There are 5 hidden switches. A switch that is on adds its own fixed numbers to the row, and there is some noise. The rows also spread widely along 3 directions, which tell nothing about the answers.
Some rows, each with its switches (1 for on, 0 for off) after it:
[-20   3  11  12  -2   0 -19  29 -20   0   4 -12  -8  23  34  -3]
1 0 0 0 0
[-25   2  12   6 -12   6 -11  22 -17  -6  -1 -17  -7  24  27   1]
0 0 0 0 1
[-12  20  -9  10  -9   4 -12  -7  -1  12  -4  -4  -6  25   2  16]
0 0 0 1 0
[-17   6  -4   9 -11  -3 -10  10 -16  -6   2 -10  -7  18  19  -2]
0 0 0 0 0
[-14   9 -11  18 -35  -8   7  -1   0   4  12  -9  10  -5  -6   2]
1 0 0 0 0
[-23   5  25  20  -8  11 -23  32  -5  21  12  -2   5  24  22  10]
1 1 1 1 0
[-21  14 -12  14 -22 -10 -13   1 -13   0   3  -9 -14  23   6 -12]
1 0 0 1 0
[-14   4  19  14  -1   8 -21  26 -15  14   8  -3   3  25  36   7]
1 1 0 0 0
[-24  -2  16  25 -30   0  -2  25  -7   7  23  -6  16  -3   8  -2]
1 1 1 0 0
[-19  12  -4   9  -3  -2 -25   8 -17   7  -4  -8 -22  39  22  -3]
1 0 0 1 0
[-11  15  -9   7  -7   1  -6  -5  -6   7  -4  -6  -7  22  10  12]
0 0 0 0 0
[-28   6  19  12 -20   6 -16  29 -11   2   4 -16  -4  23  20   0]
1 0 0 1 1
[-24   1   5  20 -26  -4   0  18  -5   3  17 -10   4   0   3   0]
1 0 1 0 0
[-20  13   3  15 -14   1 -15  15  -7   7   6  -8  -4  19  15   3]
1 0 0 1 0
[-27   9  -3  14 -15  -2 -14  10 -10  -1   5 -10 -12  23   4  -1]
0 0 1 1 0

New rows. What belongs after each?
[-17  11  17  22 -21   9 -13  21  -1  17  17  -2  20   8  14  13]
1 1 0 1 0
[-34   2  23  16 -29   4 -13  39 -14  -8  12 -19   6   8  22  -8]
1 0 0 1 1
[-14   8  -1  17 -29  -2   4   9   0   7  14  -7  15  -5   2   9]
1 0 0 0 0
[-15   9  14  13  -4   8  -9  23  -3  14   7  -6   9  13  23  21]
1 0 0 0 0
[-10   7   8  20 -23   5  -3  13   0  18  14  -1  18   4  10  12]
1 1 0 0 0
[-32   5  12  11 -24   3 -13  26 -17 -14   4 -19  -4  18  18  -7]
0 0 0 1 1
[-36  -3  20  22 -43  -2 -11  31 -14   0  18 -14   5  11   8 -19]
1 1 1 1 1
[-26   7  -7  19 -25  -7 -11   5  -5   8   7  -9 -11  19  -3  -5]
1 0 1 1 0
[-24  -2  22  18 -30   9  -5  26  -3  16  12  -8  12  11  11   7]
1 1 1 0 1
[-20   5   2   8 -19   0  -9  10 -13   6  -3 -15 -10  28  15  -1]
1 0 0 0 1
[-29   8   7   7  -7   6 -21  14 -13   6  -9 -14 -23  46  13   2]
0 0 1 1 1
[-14  10  -4  11 -13  -1  -3   5  -7   1   4  -9   2  11  11   8]
0 0 0 0 0
[-16  15   7  16  -9   6 -14  17  -1  16   7  -5   3  17  13  16]
1 0 0 1 0
[-24   6  19  17 -29   8 -13  23  -8  11  10  -9   9  20  16   2]
1 1 0 1 1
[-18   2  10  15 -34   4  -4  13  -7  12   8  -9   9  13  11  -1]
1 1 0 0 1
[-13   9  -1  14 -17   1  -3   8  -2  12   8  -6   5   8   8  11]
1 0 0 0 0
[-29   7  -1  18 -46  -5  -1  10  -7  -6  10 -16   4   5  -5 -11]
1 0 0 1 1
[-19  14  12  19 -15   7 -11  22   2  13  11  -7  13   7  13  16]
1 0 0 1 0
[-17   4   5  16 -15   2  -9  10 -10  10   9  -4   0  19  12   4]
0 1 1 0 0
[-24   9   0  20 -22  -2  -9  10  -1  11   9  -7  -3  15  -2   3]
1 0 1 1 0
[-18   4   2  13 -21  -4 -10  12 -18  -6  11  -7   2  13  21 -10]
0 1 0 0 0
[-16  16 -19   9 -15  -5 -14 -13 -12   2  -7  -7 -19  32   2  -2]
0 0 0 1 0
[-27   3  16  16 -33   4 -15  22 -15   4  10 -11   3  22  17 -10]
1 1 0 1 1
[-19  10  13  16 -13   7 -18  20 -11   4  10  -5   7  18  21   3]
0 1 0 1 0
[-17   3  15  10 -18  11 -10  17 -10   9   3  -8   7  22  21  10]
0 1 0 0 1
[-20  14   4  18 -12   5 -12  10   4  22   6  -4  -2  21   1  16]
1 0 1 1 0
[-16   7   8  18 -17   1  -4  20  -5   6  12  -8  10   2  15   8]
1 0 0 0 0
[-23  10   8  14  -6   6 -15  17  -4   7   5  -7  -5  21   9  11]
0 0 1 1 0
[-15   7  17  20 -23   9   0  23  -1   6  20  -4  30  -7  15  15]
0 1 0 0 0
[-13   9   9  11  -5   9  -7  18  -3   6   5  -8   9  10  19  22]
0 0 0 0 0
[-17   8  10  10  -3   7 -11  22 -11  -1   6 -11   3  13  26  12]
0 0 0 0 0
[-22  12   3  13  -6   5 -18  10  -6   9   1  -7 -11  29   8  11]
0 0 1 1 0
[-19   2   5  19 -22  -2  -7  10  -9  15  13  -4   1  15   8  -3]
1 1 1 0 0
[-18  13  13  12   3  10 -23  24  -8  15   1  -6  -6  31  27  15]
1 0 0 1 0
[-17   6   0  14 -20  -4  -5  14  -9   3   9 -11   1   8  13   0]
1 0 0 0 0
[-29   0   9  14 -31   3   2  16  -6  -3   6 -16   2   7   2   3]
0 0 1 0 1
[-19   5   8  17 -20   0  -2  21  -5   4  13 -10  12   0  15   7]
1 0 0 0 0
[-14   9  -4  14 -20  -3  -2   6  -3   8   6  -6   4   7   8   8]
1 0 0 0 0
[-17  10   9  18 -11   8 -20  13  -4  24   7   1  -4  30  11   7]
1 1 1 1 0
[-27   6  14  16 -13   0 -20  33 -17  -5  10 -13  -2  16  29  -8]
1 0 0 1 0
[-26   7  15  16 -12   3 -17  31 -14   0  11 -11   1  14  26  -1]
1 0 0 1 0
